The rows come from 4 hidden closed curves, with some noise, and rows from the same curve form a group. Each curve winds through 8 dimensions. The rows are also pushed far along 4 directions, which tell nothing about the answers.
(in the rows, 128 means zero)
Known rows, each followed by its group:
[160 167 159 136 130 175  85 169 103  72 137 126 128 137  99  90 155] => k599
[122 114 152 109 117 190 139  88 126 165  83  98 169 140 113  94 147] => k439
[140 138 113 180 115 150 120 185 143  84 156 145  92 114 111 110 137] => k845
[120 113 153 101 148 169 101 143 137 143 116 125 147 142  80  90 157] => k439
[120  91 149 117 150 147 132 185 135  55 154 150 129 153  95 101 131] => k845
[129 119 132 120 142 183 123 105 134  95 114 123 146 149 117  91 102] => k439
[110  86 103 141 142 136 124 118 155 124 145 136 119 138 124 146 134] => k845
[142  60 187 104 176 150 145  96 129 107 138 129 118 162  97 105  91] => k439
[153 108  88 136 107 174 145 117 151  88 153 131  92 132 100 163  71] => k599
[ 81 112 143 103 164  82 127 137 166 149 126 140 134 109 104 132 135] => k599
[138 141 150  91 142 172 119 129 117 108 120 117 146 146  85  74 104] => k845
[130 104 147 168 121 200 128 167 103 102 120 143 132 107  85  56 146] => k162
[139 120 111 147 124 129 139 147 106  63 150 135 117 150 123 153 141] => k599
[165 132 123 143  86 192 158  88 105 145 132 112 168 137 122  98 156] => k162
[145 111  97 141  91 159 166 131  85  90 141 125 113 130 120 159 115] => k439
[114 148 159 146 155 126 112 162 129  91 153 128 117 117 119  82 149] => k162
[117 135 142  95 112  67 124 165  86 190  98 149 183 111 128 106 187] => k845
[114 179 102 141 100  73 132 168  89 121 116 129 141 112 161 139 166] => k599
[103  78 150 150 162 129 147  88 141 117 140 112  93 124 124 131 107] => k162
[129  73 120  98 144 182 145 104 155  83 122 130 128 171 106 133  73] => k599
[118 139  52 150 127  70 110 120 154 108 160 138  93 137 167 223 121] => k439
[141  93 115 112 130 150 165  93 120  78 148 109 115 171 108 164 101] => k599
[127 126 112 157 143 139 125 174 125  16 167 137  94 152 129 134 119] => k599
[120 137 100 129 126  95 146 121 154 102 134 128 112 137 166 162  90] => k162
[180 141  70 168  73 192 131  85 108 127 153 110 110 129 104 168 134] => k845
[176 141 135 122  93 180 150  90  62 158 101 117 178 135  91  74 145] => k439
[ 85 134 102 141 142  71 119 123 142 130 130 117 110 121 162 178 153] => k162
[128 160 101 172 114  97 131 111 129 159 104 131 125 105 169 127 129] => k845
[148 102 142 104 130 176 127  59 124 156 127 107 158 157 113 121 136] => k162
[132  69 188 107 163 160 142 112 124 121 127 124 134 156  87  93 130] => k599
[129  45 131 109 117 167 154  93 150 151 145 129 131 132 106 140 106] => k845
[127 151  94 163 107 131 155 162 107  65 142 128 126 141 127 129 147] => k439
[107  80 165 104 154 160 115 144 125 157 104 130 149 142  97  71 159] => k599
[113 115 157 111 139 150 154 164 138  94 119 125 138 148 103  79 121] => k162
[145 142 130 162 113 194 117 137 142  76 155 108  97 131 104 131 137] => k439
[106  90 176 133 174 153 135 144 153  72 119 136 140 161 130  79 135] => k162
[132  82 122 120 118 169 191  87 143 121 139 107 130 157 117 127 100] => k162
[130 125 188 111 139 128 119 169 110 126 111 138 128 110 123  92 121] => k439
[145 166 148 146 145  90 101 185 130  77 147 156 104 115 136 106 111] => k845
[110 141 169 140 129  85 125 197 178  94 152 137 101 103 151 128 131] => k845
[122 125 160 136 130 168 148 108 114 127 116 102 149 137 104  78 160] => k845
[128  93 119 130 119 133 164  63 112 150 111 110 150 150 147 155 138] => k162
[123 105 124 136 155  61 126 125 157 133 153 150  80 110 155 168  81] => k599
[148 139  78 131  92 157 146 142 104  79 136 128 115 138 109 153  99] => k162
[141 157  92 151 115 141  96 161 146  97 148 147 133 134 145 136 149] => k162
[149 196  84 174  51 147 150 188  80 109 130 128 138  87 119 101 161] => k845
[150 147 181  79 127 180  98 130  81 158  90 109 178 140  81  54 156] => k599
[125  91  68 171 119  96 164 119 147  96 156 148  85 132 163 190  89] => k439
[143 145 134 142  97 184 155  88  85 156 106  92 158 125  97  81 162] => k845
[ 78  96 183  94 175  59 138 119 150 180  80 130 167 143 166 107 157] => k162
[131 141  96 129  79  98 157 133  74 149 117 125 133 109 145 171 143] => k439
[111  58 147 120 143 184 163  48 137 126 130  90 119 151 121 145 107] => k439
[109  48 131  95 175  88 142  71 139 138 113 131 113 164 140 184  88] => k162
[129 130 116 171 123 200  94 182 131  72 143 146 137 126  96  80 167] => k845
[147 165 119 146  99 111  98 121  99 181 125 118 131 100 138 146 180] => k599
[118 108 132 124 150 128 121 133 184 102 137 129  87 142 138 158  82] => k439
[143 111 185 129 151 143 123 153 114  93 130 141 117 131 116  97 114] => k439
[134 114 159 133 170 155  74 170 126  80 153 144 113 142  97  97 155] => k599
[131 155 128 121  94 152 118 166 105 129  93 133 186 130 124  96 183] => k845
[101  56 124  68 164 151 148  73 169 148 125 125 140 154  75 148  85] => k599

New rows. What belongs after each?
[105 141 173 100 154  47  99 157 142 143 140 138 140 108 156 131 157] => k845
[148 125 109 137 108 180 139  96  96 128 133 139 150  99  87 104 113] => k599
[ 91 106 191 115 176  48  91 184 178 105 160 155 117 109 159 135 153] => k845
[128 103 139 163 123 157 131 156 103 129 125 147 129 103 102  83 149] => k162
[149  74 145  98 124 134 166  63 104 161 124 116 118 136 124 161  79] => k439
[175 150  89 155  85 181 128  78 108 119 150 113 139 138 132 153 145] => k162
[130 173  97 167  88 129 107 200  93 128 124 157 159  96 130  95 197] => k162
[ 94  99 190 130 179 144 121 160 165  69 131 125 137 158 121  85 160] => k845
[117  93 150 174 160 134 134 117 142  86 154 127  79 116 130 125 110] => k162
[111 126  89 127  93 118 144  81 110 193  84 106 129 102 141 167 124] => k162
[ 89  62 159  76 168  93 145  96 164 157 111 121 152 169 135 147 135] => k845
[150 113  97 101  43 184 202  71  96 195 108  93 161 110 100 123 102] => k845
[184 111  75 147  68 184 170  78  72 152 118 131 152 135 107 129 119] => k439
[141 142 164 152 140 165 103 145 109  76 133 118 124 135 103 103 166] => k162
[111 136 171 118 123 143 151 167 128 134 101 122 166 131 115  56 157] => k162
[105  87 158 121 147  60 147 131 134 171 108 134 125 132 159 139 145] => k599
[ 72  89 162  75 207  64  97 151 180 147 120 145 126 152 125 123 120] => k439
[118 117  82 155 112 101 142 100 140 138 145 128 116 112 163 175 125] => k845
[112 108 165 118 190 120  85 177 196  90 152 159 123 155 130  98 132] => k162
[115 113 140 142 165  89 106 143 147  88 123 152 109 135 160 143 113] => k162
[129  92 100 104 148 100 137 119 137  94 146 140  92 153 122 186  76] => k162
[157  71  99 111 129 165 151  65 130 115 140 141 122 143 104 159  58] => k599
[161 143 166 141 105 196 120 174  83  79 121 136 130 111 102  74 122] => k439
[136 173 116 152 120  69  97 172 165 141 150 153 120 111 178 144 157] => k162
[ 89 111 173 105 158  98 122 152 153 133 106 130 162 147 140 109 175] => k845
[124 107 116  75 103 119 163  81 134 217  95 110 145 119 107 145 102] => k599
[105  47 175  86 177 123 167  82 164 129 104 116 122 173 140 118  70] => k599
[138 106 121 167 129 189 150 125 139  39 142 130 120 159 135 120 114] => k162
[161 175  65 197  75 146 141 104 105 126 122 128 118 101 160 139 120] => k845
[122 157 174 117 157  95 115 148 107 114 117 129 143 129 131  87 140] => k439
[115 114  95 127 118  92 142 113 109 172 139 130 139 121 135 152 162] => k162
[139 128 117 170 144 184 115 144 137  29 176 153 111 112  87 110 105] => k599
[133  77 123 119 138 157 160  98 151  80 124 124 111 167 138 144  66] => k599
[122 195 140 139  77 110 146 151 118 146 110 102 153  95 151 114 168] => k845
[138  90 135 126 126 157 154  59 102 139 117 104 145 154 116 143 143] => k162
[108 119 110 129 146  90 163 108 163 129 130 120 117 146 133 126 100] => k439
[ 91  93 159 149 169 130 134 153 164  77 141 136  94 121 141 106  97] => k439
[119 179 107 123 121  55 122 155 138 130 131 137 120 112 170 154 121] => k162
[124  50 104 138 133 129 175  93 157 105 142 119  83 165 153 182  82] => k599
[123 107 127 161 129  86 145 152 139 106 137 140  94 135 165 161 134] => k599
[130 111 160 147 155 157 126 123 135 125 109 138 134 130 121  63 113] => k845
[124 158 104 209 111 113 126 140 118  84 151 124  82  88 159 153 142] => k162
[ 97 126  96 158 145  72 140 140 173  91 171 141  83 103 136 183 113] => k599
[127 146 163  98 132 134 127 148 137 117 111 105 121 143 121 103 107] => k599
[136  96 149 138 142 143 132  83 143 136 146 104  98 136 124 145 121] => k599
[128  79 110 171 146 198 133  94 147  34 169 117  93 163 127 165 114] => k439
[134  69 176  90 174 182 122 127 141 101 119 154 145 147  73  67  83] => k599
[108 122 136 134 124 153 119 145 122 143 110 134 163 112 117  75 158] => k845
[170 133 119 140 126 172 121 154 123  46 158 147 105 144 101 113  81] => k845
[100  69 149 118 175  95 119  97 140 149 148 131 105 129 136 159 128] => k439
[152 168 133 153  90 138 134 127 111 155 124 122 170 117 150  98 186] => k162
[123 136  89 133  85 120 140  71 121 202 108  91 131 113 157 172 146] => k599
[ 99  71 200  98 208 118 114 125 161 112 107 145 130 151 128  81  96] => k162
[ 99 110 101 114 140  62 177  81 164 173 119 115 121 141 150 153  95] => k439
[115 126 138 153 140 142 119 132 170  88 138 114 101 140 146 153 136] => k439
[171 116  84 149 111 144 147  89 124 136 141 141 119 139 114 131  94] => k439
[129 121 161 106 124 135 115 136 120 121 145 130 153 114 123 112 143] => k845
[153 113 126 132  83 186 175  63  95 154  95  94 146 132 133 113 108] => k599
[105 145 120 165 122 153 124 139 114  93 125 113 121 113 122 115 154] => k162
[141 164 125 133 108  84 132 121 104 155 124 131 134  96 153 120 118] => k845
[155  92 114 155 138 198 137  92 137  45 149 133  99 153 124 131  63] => k162
[153 115  60 150  49 143 158  95 114 175 138 126 131  98 138 183 131] => k845
[145 135  97 112  88 137 152  85  84 165 110 104 136 123 138 134 102] => k599
